The rows of a group lie close to one hidden flat surface of 6 dimensions, which passes through zero. Surfaces can cross.
In the rows, 128 means zero.
Some rows, each with its group after it:
[174  96 126 141 187 179  96 130 141]  (0)
[104 128  69 164 100  77 116 120  78]  (3)
[139 123 148 153 147 166 115  90 119]  (2)
[129  97 151 106 136  91  97 175 129]  (1)
[108 102  98 103 150 127 132 136 163]  (2)
[133 110 131 125 145 124 137 141 105]  (0)
[ 71 120  99 115  98 118 136  79 172]  (0)
[128 102 167  98 169 139 157 192 141]  (3)
[137 175 114 112 165 114 142 159 121]  (5)
[161 139 150 162 110 157 174 188 103]  (2)
[146 104 170  52  94 117 129 108 147]  (5)
[139 105 146 163 127 126 103 138  93]  (5)
[131 144 116 156 152 155  93  94 157]  (0)
[132 110 116 110  81 153 131 139 215]  (1)
[101 112 164 139  78 142 153  93 125]  (4)
[103 126 120 176 106 135 118  55 117]  (4)
[ 86 116 124 113 173 100 124 177 169]  (1)
[144 123 123 154 129 140  82  90 138]  (2)
[123 101 155 151 129 151 122 143 149]  (5)
[130 108 139 134 210 119  84 183 148]  (3)
[109 168  73 145 135  98 140 126  90]  (5)
[141 128 198 145 123 160 149 152 119]  (4)
[119 123 103 137 118 101 141 156  94]  (3)
[123 114 111 145 153 114 106 155 118]  (3)
[114  95 146  86  87 133 175 150 154]  (3)
[ 82  91 106 161 137 146 175 142 101]  (2)
[158 194 130 168 118 131 134 161 122]  (0)
[112 152 108 146 145  99 108 100  94]  (4)
[ 95  88 105 133 149 142 160 156 146]  (4)
[120 129 136 139 102 151 162 134 140]  (4)
[216 127 137 128 106 170 129 130 111]  (1)
[165  90 147 115  93 128  87  79 111]  (5)
[ 91 108  95 163 127 144 122  63 156]  (0)
[147  77 164 129  83 199 174 103 143]  (3)
[161  88 160 158  99 139 100 147 103]  (5)
[162 107 147 151 157 171 131 169 125]  (3)
[104  93 135 119  67 104 129 100 111]  (0)
[147 142 155 163  83 126 117 115  89]  (2)
[116 111 108 183  92 120 165 183  94]  (2)
[122 198 111 104 119  83 167 156 100]  (4)
[123  80 120 112 179 102 100 163  99]  (1)
[ 57 117 107 137 143 110 126  74 143]  (0)
[105 160  96 179 131 130 121  66  98]  (4)
[ 91 154 142 154 110 101 110 119 143]  (1)
[ 74 121 109 135 124 117 129  95 137]  (1)
[127 142 106 152 116 143 167 194 152]  (5)
[169 154 185 130 117 168 182 142  98]  (2)
[113 132 153 109  91 101 126 149 141]  (1)

New rows, each followed by its group:
[ 69  77 166 110 102 121 147 118 143]  (5)
[191 160  83 114  84 130 151 171 124]  (5)
[ 78 183  97 135 159 129 160 134 169]  (0)
[131 123 122 152 118 161 144 120 152]  (4)
[138  83 153 136 114 171 180 151 120]  (3)
[136 108 143 174 125 166 154 109  67]  (3)
[ 90 114 136 121 182 112 164 182 112]  (4)
[ 89  44 118 133 139 144 124 117 145]  (4)
[ 59 119 145 124 167 125 113  61 145]  (5)
[100 150 116  92  95  88 136 104 151]  (3)
[ 84 176  91  92 155  90 155  93 115]  (5)
[103 137 127 164 145 139 156 187 136]  (5)
[121 127 131 151 127 160 156 183 184]  (5)
[124 154  90 119 130 157 143 110 184]  (5)
[113 113 140 109 112  88  96  90 110]  (4)
[ 71  66 149 164 141 149 158 109 121]  (4)
[ 87  92 153 150 128 121 121 125 106]  (5)
[128 146 125  72 142 102 153 176 155]  (2)
[ 93  84 106 137 148 166 129  55 140]  (2)
[ 94 112 122 111  83 108 177 153 148]  (5)
[155 191 116 166 102 154 168 169 131]  (0)
[154  98 160 125 124 131  93 102 116]  (5)
[181 172 153 129  97 156 127 125 139]  (4)
[123 160  96 152 166 160 154  87 109]  (1)
[138 152 111 162 137 100  95 185 115]  (2)
[181 134 131 144  82 152 112  98 117]  (1)
[103 102 127 148 121 159 159  97 116]  (2)
[142 101 129 107 154 121 127 158 100]  (1)
[ 65 117 119 176 155 140 127 111 157]  (5)
[ 72 160  72 114 139  94 143  57 119]  (5)
[126  87 184 130 121 115 123 158 104]  (5)
[183 124 140 150 182 155 110 160  82]  (0)
[123 122 155  84 172 101 115 161 123]  (0)
[116 123 161 105 158 136 138 134 135]  (3)
[182 141 119 123 148 158 163 131  77]  (1)
[ 97 137  56 109  95 110 174 140 151]  (4)
[ 94 116 127 150 202 105  65 107 128]  (3)
[142  93 164 163 115 150 130 191 141]  (5)
[101 108 170 132 165 141 113 124 154]  (5)
[118  82 154 115 143  84  84 165 130]  (1)
[165 147 127  95 123 121  79 139 171]  (2)
[113 121 123 113 196 117 131 183 145]  (1)
[ 91  64 141 130 153 118 144 163 113]  (3)
[ 71 135 121 154  87 118 192 101 103]  (4)
[111  99 129 156 102 123  85  91 151]  (1)
[120 120 143  91 102  76 116 117 112]  (4)
[114 134 142 105 139 105 133 188 178]  (1)
[ 94 193  79 107 161 124 161 119 159]  (5)
[167 107 147  98  44 114 171 175 108]  (0)
[148 169 121 120  99 135 132 110 133]  (3)
[109 124 115 136  95  91 138 157 119]  (2)
[ 57 144  95 177 174  87 133 121  68]  (5)
[172 106 140 115  78 135 139 102  75]  (1)
[132 100 132  98 140 137 128 131 152]  (0)
[106 145  93 105 145  97 166 162 118]  (4)
[ 93 148 105 155 155 136 139 132 157]  (5)
[164 106 112 108  56 123 133 113 115]  (5)
[155 133 141 102 143 120  91  82 108]  (5)
[137  83 154  91 162 118 103 134 116]  (0)
[145 107 158  81 121 119 103  80 133]  (5)
[143 137 163  87 146 164 161 100 137]  (2)
[104  69 214  95 117 121 113 119 142]  (5)
[127 147 150  92  70  73  99  86 130]  (2)
[149 126 100 202  86 157 140 109  89]  (0)
[127 118 173 116 138  69  56 105  87]  (0)
[ 97 112 133 121  95 135 184 152 140]  (4)
[111 141 158 175 131 127 106  57  55]  (2)
[112  85 110 134 108 148 171 118 101]  (0)
[148 113 107 160 161 172 141 181 151]  (2)
[165 149  92 152 119 116 116 149  74]  (5)
[114  82 201 128 135 112 126 183  94]  (5)
[117  90 170  93 100 152 148 130 194]  (5)
[ 95 150  72 132 134 126 125  57 140]  (5)
[139 156 119 132 138 154 155 124 132]  (1)
[106 106 112 175 128 161 103  84 162]  (5)
[148 133 127 127  69 118 153 172 136]  (2)
[103  79 110  99 111 153 142  73 177]  (2)
[170 119 130 147 145 152  51  47 116]  (5)
[125  82 125  73 105 145 175 157 159]  (0)
[101 173 138  69 159  47 113 139 106]  (2)
[107  96 110 114 148 129 122 144 160]  (1)
[ 99 139 139 102 139 138 154 144 179]  (5)
[147 141 127 134  76 127  92  69 131]  (4)
[152 146  74 147  87 127 151 169 129]  (5)
[101  89 155 188 159 127 101 140  92]  (5)
[ 85  87 154  92  99  74 133  85  83]  (5)
[139 141 131 100 125 107 109 116 141]  (2)
[138 103 205 126 168 142 104 156 138]  (5)
[164 127 113 165  52 115  77 125 140]  (2)
[146 154 175 115 126 141 127  79 102]  (2)
[145 101 115 141  63 113 132 145  87]  (5)
[159 172  69 106 100 152 141 102 183]  (5)
[162 105 143 119 135 165 102 134 182]  (3)
[162 175 193 126  93 121 117 110 102]  (4)
[136 105 166 123  90  83  64  92 105]  (0)
[176 166 167 109 120 178 140 111 165]  (3)
[160  91 121 111 130 140 132 126  83]  (1)
[ 90 181 123 137  77  75 132 109 123]  (0)
[158 181 154 125 109 101 102 153 133]  (0)
[ 95 121 117 186 124 145 157 176 150]  (5)
[130 131 127 147 127 144  96 125 184]  (1)
[183 140 132 128  69 131  88 122 161]  (2)
[ 79 148 127 174 199 116 131 145 108]  (5)
[ 83 133 135 190 191 142 118 123 137]  (5)
